The first 9 rows are patterns. Each new row is the sum of 3 different patterns, raised or lowered, with some noise. Before adding, each is slid sideways (what falls off one end comes back at the other) and multiplied by a number that may be negative. Names go in the order of the patterns.
Known rows, each followed by the names of its patterns:
132  -86  192  47  91  -74  -216  -223  117  105  58  31  212  54  95  58  -15  104  114  -70  55  93  219  -136  106  92  82  -99  -69  145  118  224  -54 -> Dufa
0  83  83  9  5  94  -101  132  -116  -54  141  328  -244  -145  -66  -88  -129  28  -127  -255  158  -13  -47  164  31  103  -76  38  -38  80  48  -181  170 -> lilas
66  -50  36  -8  -145  192  104  116  98  -105  -53  -238  -218  29  -28  57  10  -40  72  -20  -29  102  -132  15  2  20  -52  244  94  -228  219  153  -70 -> pof
149  61  -37  78  166  -19  5  -110  34  -87  -124  -118  137  -38  -31  122  0  -61  63  73  31  -266  -2  56  62  -29  -64  174  -82  13  4  210  -104 -> gusar
63  -188  36  4  -69  -145  37  -34  -296  -159  9  177  81  -58  76  -162  -142  77  12  -93  -106  56  5  32  -75  89  113  -10  24  28  46  -123  -199 -> goz
-153  -156  22  138  -47  14  -201  -137  -38  -146  -242  43  164  -79  -12  -101  33  -108  25  15  -259  -96  56  -422  283  -41  -40  6  39  16  -13  -49  -12 -> Tovib
-88  -112  -69  96  -17  31  -21  -42  -89  17  338  -69  -173  1  -88  259  140  -56  -51  -119  59  -27  -315  -116  78  18  -155  -40  -28  -30  115  62  87 -> Bir
13  -30  34  201  -148  -146  103  -190  236  -29  117  -155  -159  15  -17  247  -165  16  9  238  134  -44  -163  -228  96  -164  -157  76  22  140  -279  80  -124 -> Nife
-77  179  48  144  14  -159  77  63  -88  -121  -147  -63  -179  239  37  -78  -57  43  -240  54  -319  -32  -60  -34  164  61  16  -31  -2  -110  135  -67  -129 -> namez

New rows, each followed by the names of its patterns:
271  17  188  -213  61  -29  -15  254  10  -11  282  348  102  139  18  -252  130  -115  -193  1  304  165  -273  52  15  -139  94  -185  221  -61  -167  301  -91 -> lilas Nife namez
-212  -235  151  -364  209  -101  -174  27  102  132  -88  168  111  -302  -34  23  209  -58  36  -167  -102  -135  -117  -70  168  115  -44  -171  -192  -156  -9  76  24 -> pof Tovib Nife
-18  -92  -35  -43  -94  109  -95  -248  59  -89  146  81  6  -222  -275  83  -182  -315  -152  7  -56  -199  16  4  -205  173  -210  -37  -88  -145  -64  70  -83 -> pof Tovib Bir
-168  144  -88  154  -19  175  235  45  -188  39  -63  -24  -202  49  -57  119  -187  -71  -61  -5  -137  17  -366  -207  147  52  -109  -235  182  78  -89  52  -92 -> lilas gusar Bir
563  389  128  190  483  459  559  464  274  324  352  384  559  286  449  -107  463  349  612  476  263  346  98  287  681  463  247  601  640  448  696  653  438 -> lilas Bir Nife
-4  136  30  -315  -286  -155  -202  -358  107  -47  -252  166  -237  -215  -167  -212  -56  -187  109  -73  -98  -128  -333  6  -84  -88  14  -162  -119  -39  55  2  -392 -> lilas pof goz
-153  178  -49  -122  23  44  158  -166  -81  313  314  22  62  226  -378  -105  408  -158  -186  39  284  157  30  -22  321  62  -166  70  5  202  -145  215  223 -> pof gusar goz
-232  113  -13  -191  -37  112  -87  -245  -149  -184  67  -59  -10  -143  108  -201  -75  106  91  -96  -143  -74  -44  -276  75  -60  -168  33  -161  -62  50  -53  -92 -> Dufa lilas Tovib
-88  -348  -319  -152  -516  -38  -310  -113  -207  -145  -330  -376  -160  -266  -257  -362  -343  -174  -24  -209  -202  -111  -165  -412  -314  -288  4  -168  -133  -311  -242  -328  -593 -> Dufa Nife namez
-214  -23  -203  -313  51  -129  203  -211  78  -152  18  -272  -133  437  -403  -357  72  -169  263  -8  99  -113  -315  -85  -181  53  -159  10  116  502  79  -77  -257 -> pof Nife namez
147  -78  300  -172  104  110  -90  50  -2  -193  574  57  109  -41  223  65  167  146  26  -60  -229  239  240  84  -75  -131  -12  155  110  -124  201  143  12 -> Tovib Bir Nife
-57  65  11  -39  1  -134  25  -12  238  -27  63  -117  -135  91  52  115  -103  -94  -38  73  197  -144  -129  -123  -45  149  10  -45  3  16  -79  -131  -273 -> gusar Bir Nife
103  -161  -560  119  -141  -264  -52  -61  -43  -139  80  -329  -67  -131  -326  0  -258  -51  -303  13  -432  -404  84  -516  -249  -177  -273  -203  -135  -168  -239  -317  -144 -> lilas gusar goz
-60  222  -46  79  228  107  -196  19  94  383  133  217  262  144  -104  225  369  -61  6  239  35  248  162  398  169  9  137  163  41  -129  162  168  -28 -> gusar goz Bir
-201  -183  -60  257  78  -201  -89  53  80  -80  86  -281  -67  102  -102  -127  253  -180  205  -139  88  -111  -267  -48  22  27  -149  -2  -297  5  34  91  -318 -> Dufa gusar namez
-39  -5  -44  68  -99  32  201  -184  -189  45  -6  42  -114  154  89  131  -23  94  -82  161  -145  69  -107  -197  -189  211  30  -32  -54  147  100  -124  -32 -> Dufa gusar Tovib
-95  -71  -205  -73  25  -227  80  -127  84  99  -102  -30  -83  1  16  -148  47  -6  -93  23  -94  -148  -77  145  -444  55  119  -90  -63  38  -119  -85  -34 -> pof Tovib Nife
-104  205  363  -17  -76  -61  115  243  -114  203  269  328  -70  85  116  -76  348  198  201  -27  13  306  128  117  155  83  230  -221  239  379  126  -150  222 -> gusar Bir Nife
-387  -282  -88  -43  -254  137  49  -141  82  -71  8  -134  -180  -128  32  -125  -43  -5  -108  -96  23  -63  -175  25  -287  -179  60  -58  -1  27  -246  -19  -244 -> lilas pof Bir
25  -98  -167  -141  -286  -93  114  -85  -90  57  -90  140  114  192  -159  -201  14  93  87  58  -115  369  -149  2  -52  7  -196  66  -6  -77  181  -118  1 -> lilas gusar namez
-190  -40  -155  17  -153  243  93  336  97  122  -4  177  319  66  -62  3  6  224  -263  116  -5  74  -249  20  319  -38  195  -93  -56  -66  33  -45  154 -> Dufa lilas namez
-28  -270  -203  -69  -234  -428  -169  -117  -15  -347  43  68  -274  -129  136  87  -57  -19  -69  -4  181  233  -240  -238  -173  -159  112  -121  -62  -178  -134  127  60 -> lilas goz Bir
70  -168  -50  -173  -104  -70  75  -99  88  -165  -118  67  -171  -296  58  244  -62  -110  -82  62  -88  30  117  -165  -189  85  -412  479  -16  23  30  -12  87 -> gusar Tovib Bir
-33  -66  109  -117  33  -184  0  133  44  119  -120  3  -138  97  81  170  -69  -162  125  28  197  -117  -62  34  -32  111  -157  -135  -77  149  39  -207  99 -> Bir Nife namez
-10  144  215  292  342  187  85  185  395  204  -1  370  165  354  234  139  91  116  503  -45  -17  322  -29  -76  236  115  -54  109  78  -3  263  369  244 -> lilas Tovib namez
210  609  178  -103  127  -129  504  513  151  157  115  293  133  -163  288  7  201  147  192  178  376  187  606  177  189  136  -11  149  335  311  -7  424  100 -> pof Bir namez
186  -177  28  -92  169  -79  264  -122  -193  -114  244  460  412  -41  46  -102  -4  106  40  -97  -19  151  125  90  130  109  78  -70  251  -88  22  -24  63 -> Dufa goz Bir
-95  47  -46  15  -156  -33  -80  -125  -10  144  -187  -246  -97  -57  -217  -89  -50  -206  189  -264  -158  174  63  -9  -225  64  -183  -26  91  -36  12  36  88 -> lilas gusar namez
-110  156  -547  347  -66  -129  68  12  -45  -66  -174  -83  -113  -224  -280  302  -54  -122  -108  -221  -114  -159  -320  130  -18  -74  28  -184  -86  -356  -51  -78  -307 -> pof gusar Tovib
-295  -173  -1  -147  -211  -164  -12  -115  -19  86  239  -325  -302  -64  -131  -284  -39  -177  -270  12  -98  -422  -147  -171  0  -227  -92  -157  -211  -279  51  60  -259 -> Dufa gusar goz
142  30  258  91  -101  382  -135  119  70  72  133  149  -7  140  156  138  70  141  -15  95  51  289  187  189  218  178  32  -24  77  105  98  -78  167 -> lilas Tovib Bir
166  -97  -71  16  -29  30  -187  149  -258  -107  27  -93  -247  -155  236  -58  -82  -73  -192  -102  -111  165  -68  -96  10  -525  281  -23  -76  -228  -118  89  109 -> Tovib Nife namez
246  -25  240  119  209  -84  -196  67  25  -21  102  201  201  6  295  406  -229  60  102  -93  -79  57  388  309  74  -17  163  153  16  23  214  -22  126 -> lilas pof gusar
-97  183  185  -122  146  -345  -113  133  -348  39  155  145  -55  43  146  -261  237  -27  88  -286  387  114  257  -136  -211  269  -338  -179  49  229  23  -11  18 -> gusar Nife namez
-136  -274  29  -344  -106  -153  80  -151  -184  -165  -73  -38  -349  -70  -145  141  53  -222  -210  -299  37  -276  -295  -17  -75  -49  -428  138  -137  -142  -61  43  -57 -> Dufa pof Nife
247  -168  38  101  61  240  -47  -335  -103  365  -218  -141  -89  91  -13  -367  -41  -126  -69  -27  -93  358  -210  -101  173  -114  -16  -32  132  -101  -275  -133  189 -> gusar Tovib Nife
157  107  -141  38  180  -20  83  98  285  85  164  154  -71  -41  144  -35  101  52  219  98  285  88  150  230  130  26  346  117  28  4  333  -134  212 -> Dufa goz Tovib
-90  -32  45  256  123  12  -194  17  114  72  -188  -58  -59  -32  127  -28  189  67  -62  282  140  122  101  160  16  99  128  -232  103  291  115  212  -273 -> goz Bir Nife
-67  -42  80  288  176  63  -12  75  173  64  108  -166  143  193  -381  346  -55  124  40  304  131  78  121  153  114  160  160  182  85  292  -93  -26  -40 -> Dufa goz Tovib
-150  265  -174  60  -6  -215  -92  -282  -53  -3  -291  89  -348  71  -301  -49  151  -265  14  -343  -20  -153  -171  -370  -178  -273  77  182  -282  -228  179  -92  -96 -> lilas Bir Nife
114  85  -45  -186  77  142  -104  -336  -151  -271  -170  54  -91  -265  -65  -23  -509  -168  -255  53  -62  -211  198  -158  -194  -29  20  -165  -85  -92  -241  -52  -22 -> Dufa goz namez
-83  -179  273  297  109  265  241  464  310  74  -190  526  469  92  357  393  363  66  574  44  254  144  -92  209  194  465  134  329  46  375  452  27  117 -> Dufa lilas gusar
-87  234  222  169  199  100  0  133  85  -14  193  143  259  255  199  147  246  69  312  -109  124  60  -469  123  267  166  157  247  318  120  202  197  -7 -> Dufa gusar Tovib
-118  183  216  -11  -50  94  257  54  172  94  -37  62  247  -237  261  33  12  115  128  158  126  148  110  -66  134  44  159  40  105  -54  0  10  192 -> lilas gusar Tovib
